The rows come from 4 hidden closed curves, with some noise, and rows from the same curve form a group. Each curve winds through 6 dimensions. The rows are also pushed far along 4 directions, which tell nothing about the answers.
In the rows, zero is written as 128.
Some rows, each with its group after it:
[142 132  95 137 104 143  99 135 154 115 112 114 160 123] : kubat
[180 122 139 133 142 107 126 145 166 138 141 130 137 117] : kubat
[160 124 112 156 107 151 151 147 130 157 110 150 175 119] : nepaf
[122 142 127 114 118 135 146 122 101 119 124 125 104 136] : nepaf
[134  98 156 139 154 136 154 166 130 165  91 150 175  94] : nepaf
[102 153 108 107 118 129 122  93 110  96 170 119  64 128] : migom
[121 121 138 142 138 123 149 140 127 146 109 140 162 141] : Sak
[113  80 146 110 103 185 144  96 153 180  75 151 135  78] : migom
[113 134 134 120 122 103 147 127 108 138 143 129 129 140] : Sak
[191 106 209 194 207  54 137 188 115 148 192 179 180 121] : kubat
[133 110 143 142 161 121 134 133 132 163 131 156 148 112] : Sak
[140 122 142 162 150  84 137 153 131  96 180 123 161  88] : migom
[117 125 117 128 149 128 128 128 154 148 116 129 128 142] : migom
[ 92 150 108  84 110 139 115 101  98 101 118 103  82 150] : kubat
[113  96 136 112 114 178 147 134 107 164  53 148 167 107] : kubat
[132 117 181 120 179 117 106 112 120 150 137 163  81 165] : Sak
[144 126 121 156 147  92 166 158 147 123 158 130 173 103] : migom
[ 90 131 127 118 153 104 156 103 125 126 154 132 101 140] : migom
[111 133  94 122 103 161 160  87 137 100 125 118 116  83] : nepaf
[ 65 109 110 100 124 197 124 109 128 209  26 151 130 173] : nepaf
[158 115 162 143 144 110 111 140 134 139 152 151 137 117] : kubat
[ 90 151  95  76 113 155 103  73 122 113 104 106  59 175] : kubat
[100 115 140 112 116 123 140  88 119 104 144 129 119 103] : kubat
[ 69 105 160  94 152 143 121  59 107 143 119 158  74 147] : Sak
[219 161 100 161 111  87 125 217 137 121 134 103 199 160] : kubat
[ 75 131 105 100 104 142 154  95 142 124 128 107  99  93] : migom
[106 159 117 113 147 114  80 101  99 102 161 121  69 180] : Sak
[151 100 146 152 130 130 168 152 154 160 129 143 167  62] : migom
[152 116 104 124  69 156 168 105 139 118 117 128 157  85] : nepaf
[113 139 120 113 133 117 139 139 132 113 129 107 121 116] : nepaf
[ 88 137 155 109 159 142  95  84  91 181 116 169  53 223] : kubat
[ 93  86 139 119 125 162 158 136 129 173  77 154 170  89] : migom
[119 163  70 117  83 119 135 137 157  94 148  71 122 102] : migom
[116 100 189 121 187 103 141 110 114 176 136 176 104 166] : nepaf
[108 158  81 121  99 106 115 144 110  99 142  92 147 141] : Sak
[132 107 159 134 162 115 128 112 128 127 150 154 128 107] : Sak
[145 131 103 133  68 170 141 126 135 103  90 119 164 108] : Sak
[ 96 129 100 131 121 155 107 118 113 166  87 147 145 193] : nepaf
[147 148  81 144 111 134 141 131 149  85 139 102 146  92] : nepaf
[155 140 130 161 179 111 119 149 129 122 150 140 129 140] : nepaf
[102 148  73  85  77 174 132  93 139 132  75  99 104 146] : kubat
[116 123 142 127 157 100 148 116 128 132 156 142 115 141] : migom
[118 158 105 117 113 101 106 135 118  96 134  99 125 185] : Sak
[122 138 120 102 128 133  87 124 131 115 120 113 103 145] : kubat
[117 122 123 133 163 125 122 136 147 152 118 137 132 149] : migom
[115 177  71 134  91 134 112 152 118  89 123  86 137 150] : Sak
[ 97 153 118 124 174 122  92 157 105 159  89 128 117 233] : nepaf
[103 112 145  94 123 153 132  55 117 127 126 148  77 128] : kubat
[152 102 145 139 108 151 168 120 138 152 134 155 142  62] : migom
[125  95 150 130 128 138 147 122 130 145  99 151 171 110] : Sak
[ 83 142 107  76 101 142 101  78  99 140 124 122  70 166] : Sak
[125  89 193 144 193 116 162 144 119 157 133 170 141  79] : nepaf

New rows. What belongs after each?
[176 120 121 180 125 114 153 193 152 157 119 132 217 111] : migom
[114 115 160  98 130 105 155  92 130 122 160 129  92  98] : kubat
[212 151 120 167 131  70 148 160 149  82 205 115 151 106] : nepaf
[113  97 160 107 139 135 156  72 126 161 128 165 104 122] : Sak
[177 130 137 169 138 117 114 159 131 143 142 150 164 138] : kubat
[152 127 131 132 112 137 157 149 114 136 115 135 151 113] : nepaf
[ 59 165  65  84  97 148 121  94 123  99  97  81  91 169] : nepaf
[137 107 178 140 194  75 128 134 114 149 189 162 123 106] : Sak
[146 128 116 135 112 140 129 167 159 133  78 113 178 141] : Sak
[116 135 127 118 143 112 117 122 136 147 119 127 118 178] : kubat
[166 110 118 138  85 139 137 144 159 141 104 122 183 108] : migom
[174 113 158 167 158  95 127 190 128 145 121 151 202 150] : Sak
[124 108 142 143 132 148 141 106 115 167 133 175 131 122] : nepaf
[145 106 163 137 123 109 153 130 143 152 146 135 138 100] : migom
[ 62 150 103  90 110 143 130  51 103  88 142 110  58 139] : kubat
[ 72 145 102  99 117 151  95 112 123 113  96 104 100 154] : Sak
[141 105 160 135 162  96 146 151 150 135 141 133 155  86] : kubat
[110 154  83 128  98 123  82 174 133 128  92  82 162 183] : migom
[145 145 123 143 119  98 114 162 115 122 141 118 158 159] : kubat
[120 132 171 115 184  97  93 112  83 167 163 167  67 193] : Sak
[133 114 140 112 119 137 138  78 131 112 141 139 104 103] : kubat
[102 137 111 124 140 121 143 121 134 110 127 113 127 123] : nepaf
[102 118 199 142 247  97  98 126  89 183 134 187  84 214] : kubat
[132 123 131 148 169 120 131 151 146 168 119 146 145 142] : nepaf
[141 169 103 133 107 126  99 138 117  84 130 105 115 182] : Sak
[155 127 142 142 126 138 125 132 125 121 119 143 136 138] : Sak
[149 112 122 145  72 168 171 154 140 127  87 130 197  62] : Sak
[ 97 101 134 133 121 146 126 143 125 159  82 135 176 125] : migom
[187 141 113 151  95  80 139 125 176  62 207  83 139  64] : migom
[149 111 151 134 139 140  88 156 126 164  97 153 154 152] : kubat
[130 128 131 136 113 109 162 138 108 134 150 134 152 104] : Sak
[165 107 136 136 111 116 158 124 134 126 165 141 159  53] : Sak
[115 122 155 119 164 123 128 103 146 129 128 138  91 143] : Sak
[129 165  65 119  83 152 107 125 151  90 107  85 123 147] : Sak
[ 95 144  91 124 136 144  95 129 134 125 116 115 118 143] : nepaf
[ 91 129 139  90 162 151 111  83 112 159  95 146  60 186] : kubat
[117 115 148 118 146  98 144  97 133  93 165 125 115  91] : kubat
[161 120 130 136 115 130 114 156 138 173  90 143 175 180] : kubat
[125 102 137 129 132 162 161 107 120 176 101 177 136 132] : migom
[137 136 100 143 128 124 124 155 143 123 110 113 172 133] : kubat
[203 155 131 152 135  84 117 148 141  85 204 117 114 107] : kubat
[143 135 132 122 132  97 120 118 116 120 179 129 106 119] : Sak
[125 130 100 141 136 129 132 162 143 126 100 113 177 127] : nepaf
[112 121 154 125 137 139 134  80 112 151 143 162  86 139] : kubat
[105 114 145 131 160 123 147 100 127 128 136 144 120 110] : kubat
[144 139 105 136 125  94 112 169 126 124 149 109 169 122] : Sak
[ 91 164 105 101 116 107 124 117 109 112 139  98  89 172] : kubat
[126 162  84 132  92 133 106 144  95 125 108 116 150 196] : Sak
[115 143  69 112  40 158 132 147 126 129  71  92 184 140] : kubat
[132 133 105 129 119 124 124 144 150 142 102 115 160 154] : kubat
[ 88 133 117 116 145 152  99 127 108 163  70 137 126 200] : kubat
[140 150 121 131 129 104 127  95 117  68 200 121  84 112] : nepaf
[110 142 114 121 135 131  86 130 139 129 124 110 102 148] : migom
[168 157 103 131 112  99 115 169 122  81 152  93 146 125] : kubat
[ 84 134 123 107 141 115 127 122 123 120 141 119 101 130] : migom
[143 131 123 152  99 139 151 134 130  85 126 123 164  93] : Sak
[120 165 144 148 183  75  91 148  70 130 170 144 102 230] : Sak
[100 129 124 113 131 128 115 141 120 140 115 126 126 147] : migom
[123 151  89 130 127 108 124 161 133 129 120 109 152 180] : migom
[123 135 137 140 177  86 133 148 122 140 151 140 127 174] : migom
[116 129 121 106 113 132 136  76 121 129 137 135  98 144] : Sak
[ 75 143 102 108  87 152 140  86 121  71 119 100 108 107] : Sak
[111  78 181 122 137 172 123 116 119 217  67 190 143 139] : kubat
[126 122 162 117 164  78 144 121 142 114 175 122 103 101] : kubat
[115 137 144 140 176 105 102 153 101 118 147 134 120 148] : nepaf
[157 139 141 161 165 101 116 158 108 124 149 144 147 153] : kubat
[129  98 120 135 112 176 167 122 125 174  80 170 173 116] : migom
[132 100 136 144 100 155 161 127 135 176  94 148 170 107] : migom
[114 144 123 139 126 134 115 143 112 105 109 122 139 157] : Sak
[ 91 102 120  85 101 179 177  43 144 122 102 131  91  61] : kubat
